The rows are grouped in 4 ways, from coarse to fine. Each group lies inside one group of the grouping before and may be the whole of it. The rows also spread widely along 12 directions, which tell nothing about the answers.
Known rows, each followed by its group in each grouping:
 -4.4 -11.4  31.9   6.3  24.1   0.3  -3.4  45.3   7.0 -11.3  44.3  -6.8  13.9  31.6 -11.6  24.6  24.6  21.9 -13.5  -5.7 -13.8   4.3  25.7  -0.5 -26.7 : Q285 gonov Nabu Q610
 -7.9  -8.9   7.3  -5.0  18.8 -31.4 -34.1 -12.0  24.0  -7.1  17.0   7.9  11.2 -18.5  26.3 -17.3  -5.8 -18.5 -25.3 -19.8   2.2  14.5  -0.3 -19.5  19.5 : Q523 luzip bir Q575
  7.8   3.7  -8.2  26.8   7.9  -5.4   7.5  20.9  -0.4  15.8  14.8 -17.1   4.1   3.6 -15.8  -5.6 -20.5  35.4  -7.7 -15.5  -8.9  -9.5 -25.1 -41.7 -13.9 : Q285 piges Sidi Q958
  9.2  -4.7  26.2 -27.6  -0.2 -12.5   6.6  18.2   1.0  16.8  14.1  -4.2  18.7  49.5  -0.3  15.4   8.6  17.4 -31.2  -5.7  11.9   3.1 -23.1 -36.5 -26.5 : Q285 piges subi Q258
-12.1  -9.5  -6.9  40.9  -7.0  19.3 -17.0  34.4   7.5  19.4  36.3 -39.0 -11.8   9.0   7.5  30.2  10.2  20.4 -10.9  -0.8 -12.3 -27.1  31.5  -9.9 -17.6 : Q285 piges Sidi Q113
 20.5   5.7 -12.0  21.1  -5.4  25.4 -13.1  19.7  13.8  25.9  -0.2  15.0  10.2 -18.1   4.9  -4.7 -13.0   4.9   7.5  11.4   0.9 -18.3  11.6  14.8  16.2 : Q523 luzip bir Q112
  3.6   4.4  17.6   1.7  37.7  19.3  -2.6  28.3   4.6  -8.9   7.9  13.4  25.0   3.5 -11.3  -4.8  -2.6   6.8   8.0  -7.9  -3.2 -12.6  40.7  32.7 -25.5 : Q523 luzip mebes Q279
 15.8  18.0 -13.5 -27.3 -26.4   9.7  10.7   2.3   7.6  -0.8  18.8   1.5  13.9  -8.3  -7.8 -28.9 -16.1  12.1  -1.0   9.4   8.7  12.7 -35.6  -1.3 -27.2 : Q285 piges subi Q547
-18.6  -2.0 -19.1  22.6  14.8 -13.5 -33.3 -15.7  18.2   0.2  11.0 -14.1  -0.2 -26.1  27.3  -7.1 -11.1 -15.2 -26.5 -17.6  -4.4  -9.4  11.5 -12.5   7.9 : Q523 taf lek Q913
  8.8  12.4 -10.7 -10.0  19.7  41.2  -6.7  16.1   0.4  27.4  15.2   0.5  19.7  -8.2 -12.1  -7.8 -31.5   5.1  -8.9  -4.3  14.4 -26.5   9.9  12.8  -6.3 : Q523 taf Fip Q951
 21.5  -1.8  16.4  -5.3  -0.8  -2.2 -19.6 -15.1  21.6 -12.2  16.3  13.4  -9.0   5.7  32.9 -14.0 -19.9 -13.4 -32.8 -11.8   6.3 -19.3  19.6  13.8 -23.2 : Q285 gonov Nabu Q834
 -3.9   1.7 -20.9   2.3  39.4  -4.4 -32.5 -12.6  -2.5  10.5 -11.1  -8.2  31.1  -4.2  -1.4  18.2  10.9  -5.7 -23.2  -3.9  -3.5 -23.3  -4.2 -12.8   9.2 : Q285 gonov zifek Q921
  8.1  -7.0  16.8   7.2   6.1  -0.1 -10.6  30.8  17.1   3.0  29.5   5.9  14.2   6.8  -1.7   9.0  10.7  -0.7  -3.6  -3.3  -6.3   0.7   8.2  -0.6  -3.1 : Q523 taf Fip Q531
 13.5  23.1 -31.5 -28.0  15.4  -6.1 -18.9 -31.5   4.3   5.8  -1.1   3.5  23.1  -5.4 -17.8  -7.7  19.5 -12.9  -3.0  11.9 -11.1 -16.1 -37.8 -15.9  -1.9 : Q285 gonov zifek Q593
-18.9  14.8  -6.2 -10.2   7.8  17.1  -0.5  10.8   0.5  30.7   9.5 -16.5  13.4  -2.8 -27.4   0.9  26.9   3.9  19.7   0.0  -5.8 -34.7  -7.4 -25.7  -7.7 : Q285 gonov sekef Q21
-12.4   4.5  22.4 -42.5 -11.5  19.3   0.8   2.4  21.4  23.0   3.5  32.9   9.1  -8.6  27.1 -28.9  -0.6 -13.9   1.5   5.7  20.5  -3.3  32.0  26.6  10.2 : Q523 luzip sem Q722
 -9.2  21.2  22.7 -38.7   6.8   7.4  21.9  11.3   9.1   4.6  31.0   5.6   6.6   7.8 -37.9 -32.0  19.7   8.8  31.8 -11.0  -7.1  -6.7 -15.9 -22.1 -32.6 : Q285 piges mezet Q508
-25.2  -0.1 -24.4  18.4  -1.3  -9.7 -12.5   2.8   6.8   9.0  24.8 -18.8 -10.0   1.3  20.6   9.6   7.7  26.4 -29.0   9.0 -19.0   7.3  10.5 -21.6   6.3 : Q285 gonov zifek Q593
 -9.1  10.7   3.9  -8.7   5.1   3.5   8.3   6.3   7.3  13.3   7.6  15.1   4.4   9.7  -4.6  -4.6  24.3  16.4   5.3  13.7 -13.4  -7.8  10.7  -2.2   0.7 : Q285 gonov sekef Q21
 27.5   2.0  21.8  -7.6  -7.6   2.0  -1.8  -3.5  24.6  19.7  15.5  35.7  -9.0  -4.5   6.0 -33.5 -16.5  -1.8   3.8 -11.6   6.1 -16.5 -10.8 -12.8  14.2 : Q285 piges Sidi Q958
-11.0  -6.1  26.9  13.6   3.5  -7.6  -2.9  13.1  19.6  10.5   2.2  14.9  -4.1  12.9  21.2   7.3  28.1  -8.9   2.7  -1.2 -12.5 -20.0  37.6   0.4  -1.6 : Q523 taf Fip Q951
  0.2 -10.5  11.7  -3.1   0.0  -2.3 -27.1  11.8  11.4 -10.3  -2.3   1.5  36.4 -14.2  14.1  10.2  22.0 -24.7  -6.2  -1.5  10.6 -11.2   7.0  15.3 -11.0 : Q285 gonov zifek Q921
 -2.7  16.4  -1.4 -23.2  -1.8  21.5  13.6  25.3  -2.4  36.3  16.0 -16.7  19.8  18.2 -23.1   2.8  -3.0  11.5  -1.7  -1.2   6.7 -20.7 -17.1 -26.3 -27.3 : Q523 taf Fip Q531
 12.6   7.9  -2.7 -22.8  -0.7  28.0 -11.4   0.7  13.8  46.3   6.2  23.3   5.7   8.1  12.6  -7.7 -14.1  -0.6 -12.0   8.7  13.2 -20.9  10.8   1.5  25.0 : Q523 luzip mebes Q279
  1.0  25.6  -8.1 -13.8   4.6  -1.7  -0.7 -13.6  12.7   4.3 -23.8   7.7  25.9 -28.2 -20.7 -29.1  24.5 -28.2  44.6  -1.6  -9.7 -29.3 -15.1  -0.1 -16.2 : Q523 luzip sem Q722
-17.9  12.5   7.9 -33.6 -18.1   8.2  -3.8   0.9  25.4  -5.6  66.4 -10.3 -19.7 -11.2  -1.4 -35.7  -3.1  -2.6  -2.9 -10.8  -2.4   4.1  -0.7 -12.5 -24.1 : Q285 gonov Nabu Q610
  7.9   7.2  25.4  -8.6  43.4   0.1  -0.2   2.2  10.1  -8.3  15.2  18.2  12.1  -7.4 -26.7 -29.7  -5.0   1.3  15.8 -27.7  -4.4 -20.3   2.9  -4.1 -16.8 : Q285 piges Sidi Q958
-15.3   7.6  -5.4  -3.4 -21.7 -26.4  12.5   7.3   3.1 -16.7   9.5 -17.2   7.0  14.9  15.1   0.3  14.1  19.9 -21.7   8.6 -13.7  17.4 -11.6 -20.0 -44.7 : Q285 gonov zifek Q921
 -7.3   4.6   8.5   4.8   6.5  -1.8   5.3   6.2   7.0   4.1  -4.8   5.8   8.1   1.2   5.1  -8.8   5.9   9.2  -2.3  -3.7  -4.6 -16.3  10.4  -4.1 -13.0 : Q285 gonov Nabu Q834
 14.9  16.6  11.3 -38.1  10.1   3.2  -0.7  -5.4  11.1   5.6  10.0  25.2  20.6   8.1 -21.0 -14.1  26.4  -8.3  12.4   8.7  -3.9 -13.2 -15.1   0.4  -7.1 : Q285 gonov sekef Q21
 16.0  21.0 -12.9   3.6  22.1  -7.3   1.5   2.7   3.4 -11.3  13.6  -9.5  18.0  -0.9 -29.1 -11.9  -6.4   3.6   3.6  -9.8 -18.1 -10.7 -25.2 -15.1 -36.9 : Q523 taf Fip Q951
  9.5  22.5 -29.9 -19.7  23.5   8.8  11.5  -3.5 -13.9  14.8 -10.4   1.4  33.5   7.7 -27.4  -7.1  -8.6  31.3  -8.1  12.1  -0.4   1.5 -34.4 -11.3 -11.4 : Q285 piges subi Q547
 -9.0  -4.0   2.4  14.8  20.6  14.1  -1.7  23.9   0.5  31.5   2.6   2.4  15.1   3.4  -5.1   7.2   3.3  25.1  -2.9  -1.3  -0.7 -17.7  14.6  -9.8  16.0 : Q285 piges Sidi Q113
-13.8   4.8  16.1  -0.6 -43.0  -4.9   2.4  -3.0  28.8  25.3  -1.3   2.4 -18.7 -10.4  34.3 -23.9   9.7 -20.9  14.8  -6.0   1.5 -25.5  14.5 -16.6  -7.6 : Q523 luzip sem Q722

New rows. What belongs after each?
 -4.1   0.8   3.6   8.2 -15.1 -21.7   5.8  11.5  12.6  -0.9  10.3  -0.1  -1.3  24.3  23.1  10.3  16.8  11.0 -20.8  12.1 -16.3   9.8   7.5 -11.7 -18.6 : Q523 taf Fip Q951
-13.5   5.4  -2.3  -0.3 -16.5 -10.0 -12.6  -3.6  19.3  -5.4  16.3  -6.9  -1.7 -12.7   7.6  -6.0  35.8 -13.8  11.8   5.1 -16.0 -11.3   1.0  -9.4 -12.6 : Q285 gonov zifek Q593
  4.9   2.3  12.2  10.0 -15.8 -14.3  -5.1  -0.8  23.7  22.0  11.6   8.2 -18.7  28.7  18.5  13.8  35.6  -9.2  -1.6   9.3 -23.0 -23.5  11.0 -23.4  -0.4 : Q523 taf Fip Q951
-10.9   6.1  -7.7  -3.2 -28.4  -6.9   4.8  -6.5  21.9  28.2  28.1  11.8 -35.6  26.7  42.1  -2.3   0.5  19.9 -33.8  21.2 -15.6   9.1  19.3 -16.2  14.3 : Q523 taf Fip Q951
 -7.6  -4.5 -36.6  18.1  -3.9   1.1 -26.8  -4.1   1.3  27.4  -7.6 -19.3  13.2   3.7  18.0  34.0  25.2   8.0 -22.4  22.4  -5.9 -10.1  -2.8 -12.2  20.5 : Q285 piges subi Q547
-16.5  12.1  15.4 -36.0 -19.0  19.6  14.4  11.8  11.3  48.0  -0.8  10.9  12.2   0.2  -0.3 -17.7   8.5 -10.3  14.0   1.1  17.9 -25.2  -4.9 -19.8   3.7 : Q523 taf Fip Q951
 25.5   6.9   3.3  24.2  32.2  -6.7 -24.2  -4.0  11.5 -12.9   5.5 -13.0  14.6  -5.3  -9.1  -3.3 -16.7 -22.0  -8.7 -34.0  -5.5 -39.7  -4.1 -11.3 -40.8 : Q523 taf lek Q913
-12.4  -2.3  -3.2   4.7 -10.4 -10.0 -11.7  -8.4  19.3   0.5  13.6  13.5 -10.0 -12.8  34.7 -15.8  -2.4   6.1 -21.6   4.7  -3.8   6.1  17.9   3.2  14.9 : Q285 gonov sekef Q21
 -0.5  10.5   9.4   3.0  25.8  -6.1   6.1  11.6   3.8   7.7 -22.0  19.2  27.0   4.3  -9.1  -4.1  20.9   5.4  16.6   4.1 -11.4 -11.7  11.3  -0.3  -5.7 : Q523 luzip bir Q575
 28.5  17.7  24.5   1.0  -7.3  14.4  28.9  26.7   7.6  26.6  -2.9  22.7   1.4  22.7  -9.8 -19.4 -22.1  22.7  11.1  -3.6   0.9 -23.7  -0.3 -12.2 -30.5 : Q523 luzip bir Q112
 -3.6  -1.9  19.5   8.6  -0.7  -4.7  -7.1  32.8  15.4  -8.2  41.0 -19.5   0.0  14.8   1.4   6.7  11.1   5.7  -3.6  -9.2 -10.8   0.3  18.3 -10.8 -39.3 : Q523 luzip bir Q575
-42.2  11.9   6.5   2.7   9.8  15.7   8.7  22.5  13.9   6.1  11.7  15.2   9.8 -39.9 -22.0 -28.5  35.5   7.5  53.0   3.6 -17.9  -6.3  22.3   7.6  14.6 : Q285 gonov zifek Q921
 -7.3  18.4 -13.6   0.2   0.0 -47.2  -3.6 -30.1  23.7 -27.6  -2.2  10.7  -1.2 -12.4   7.8 -26.7  35.1 -11.2  14.5   7.4 -38.1  16.3 -11.5 -11.6 -10.1 : Q523 luzip sem Q722
  9.3  26.4 -62.4   9.1  31.3   9.8 -18.7 -31.5  -5.4  15.1  -9.0  -8.1   8.8   0.7 -19.7  12.2  17.2  16.7  -3.7  26.6 -29.0 -20.5 -13.6  -2.2   7.3 : Q285 piges subi Q547
-23.7   3.7  46.1 -30.7  29.5  10.3   3.2  15.1  19.8   5.6  23.2  37.0  11.7 -12.5 -20.0 -30.1  31.2  -7.9  35.4 -12.8  -1.5 -12.1  27.7   7.5  13.4 : Q285 gonov sekef Q21
  6.8  14.0 -24.3   6.7 -23.4  15.5  -1.2  -0.3  10.2  18.1  13.6  -8.3 -12.9   9.2  21.2   2.1 -12.2   8.5 -20.7  17.7  -7.4 -15.6  11.8   4.6 -19.1 : Q523 taf Fip Q951
-27.5  -0.7  -8.0  13.4 -50.5   4.6 -14.2  26.9  19.9   7.2  35.2 -46.6  -5.1  -4.8   2.8  24.9  61.9 -13.5  20.2  16.6 -18.2 -19.1   3.2 -16.7 -28.3 : Q285 gonov Nabu Q610
-40.1  -3.4  16.2  -7.2  -4.1   6.7  10.0  27.1   8.5  38.5  21.5   2.7  -1.6   2.5   6.8  -6.5  13.0  25.7  -1.3  -1.9   1.5  -1.8  13.0 -31.8  22.0 : Q285 gonov zifek Q593
 27.1  -6.4   4.3  -0.7  34.8   6.5 -18.2  13.8  -1.0  13.3  -7.0  26.4  38.8  20.2  -3.5  25.2  10.8  10.9 -24.0  13.1   2.3 -10.4   6.1  14.5  18.7 : Q285 gonov sekef Q21
 11.9  11.1  28.1 -17.4  31.8   0.0 -24.6 -23.8  27.0 -17.9  24.0   6.4  -6.8 -17.9   1.2 -41.8 -21.6 -41.4   6.1 -45.7   2.1 -40.3  22.4   6.0 -39.1 : Q523 luzip sem Q722
-11.5  19.3   1.3  -3.9 -15.1  -8.5   2.9  -6.0  23.0  10.9  19.7  -2.0 -13.0  -3.0 -21.6 -13.5  54.3 -10.5  40.6   5.6 -32.3 -26.0 -14.9 -32.4  -8.1 : Q285 gonov Nabu Q610
 35.6   8.9 -14.3  11.4  -1.8   4.0  -8.5  10.1  13.5   2.8  16.1  12.8   6.5   6.8   5.5  -2.8 -16.3  15.4 -13.8  12.7 -12.2   6.0  -2.0  12.2  -4.7 : Q523 luzip sem Q722
 -9.5  -5.7 -12.6 -19.3  12.5  -8.3 -62.8 -23.3  24.1  -7.4  28.9 -14.9  19.6 -25.9   3.7  13.6  50.2 -52.7  -4.3   0.1  -3.3 -19.1  -3.4  -0.6  14.7 : Q285 gonov sekef Q21
 23.5 -11.1  18.9  40.9  -3.0 -31.0 -23.7   0.2  23.7 -18.5 -10.5   1.8  10.4  -4.7  30.7   2.6  -1.1 -29.8 -14.8 -23.2  -3.3 -22.5   4.3  -6.2 -25.5 : Q523 taf lek Q913
 39.3   2.5  17.8  18.8   8.3  25.9 -11.0  32.0  22.2 -22.0  22.4  31.1  20.4 -28.0 -22.1 -19.3   0.9  -5.5  33.5  -0.1  -6.7 -14.4  13.5  47.5 -10.2 : Q285 gonov Nabu Q834
  8.7 -14.7  30.1   4.8   3.3  26.9 -13.8  42.6  24.0   4.2  50.1  25.9  -2.2  12.1  20.1  10.5   0.9   6.4 -14.2   8.3   0.1   6.4  56.1  41.5   8.5 : Q523 taf Fip Q951
 39.3   4.9  63.4 -11.5   5.2 -14.8  15.7  12.6  26.5 -14.1  30.7  44.8 -10.4  30.5  -8.4 -28.3   2.8   1.8  10.8 -20.9 -11.9 -12.7   0.5 -12.1 -32.4 : Q285 gonov zifek Q593
 20.6   8.6  21.5 -13.4   2.7  -6.2  16.4  10.1   7.8  14.5   6.9  26.1  10.3  11.7  -7.1 -25.9 -19.1  18.9  -6.8 -11.8   4.1  -4.9 -24.7 -28.0  -7.0 : Q285 gonov zifek Q593
 14.8  -5.1 -13.4  25.6  23.7  16.6 -23.7  23.6   9.7  -8.4  35.3  10.4   9.7 -11.0   0.9   6.8 -11.4  24.4 -17.7   8.6 -12.9   8.3  22.3  26.8  13.0 : Q285 gonov zifek Q593
-10.0  -2.3   8.4 -11.0   1.9  -8.9   0.3  18.5   1.0  34.1   5.1  -4.1  21.4  20.7  -4.4  14.6  22.5  14.5 -13.1   0.9   1.5  -8.0 -21.5 -45.6   8.8 : Q285 gonov zifek Q593
 -2.7 -14.1  16.4  30.5  20.4  21.7 -15.1  34.4  11.4  15.1   9.1  19.8  12.1 -10.8   6.5   9.6   6.8  13.2   3.1   0.4  -1.6 -18.0  43.7  22.4  26.5 : Q285 gonov sekef Q21
 24.1  11.4   0.8 -31.3  18.8  49.4 -24.5   5.5  23.9   7.3  43.9  35.4   8.6 -15.6  -8.0 -17.9 -10.2 -17.4   4.9  11.3   5.7 -12.6  32.6  57.2  11.6 : Q523 taf Fip Q531
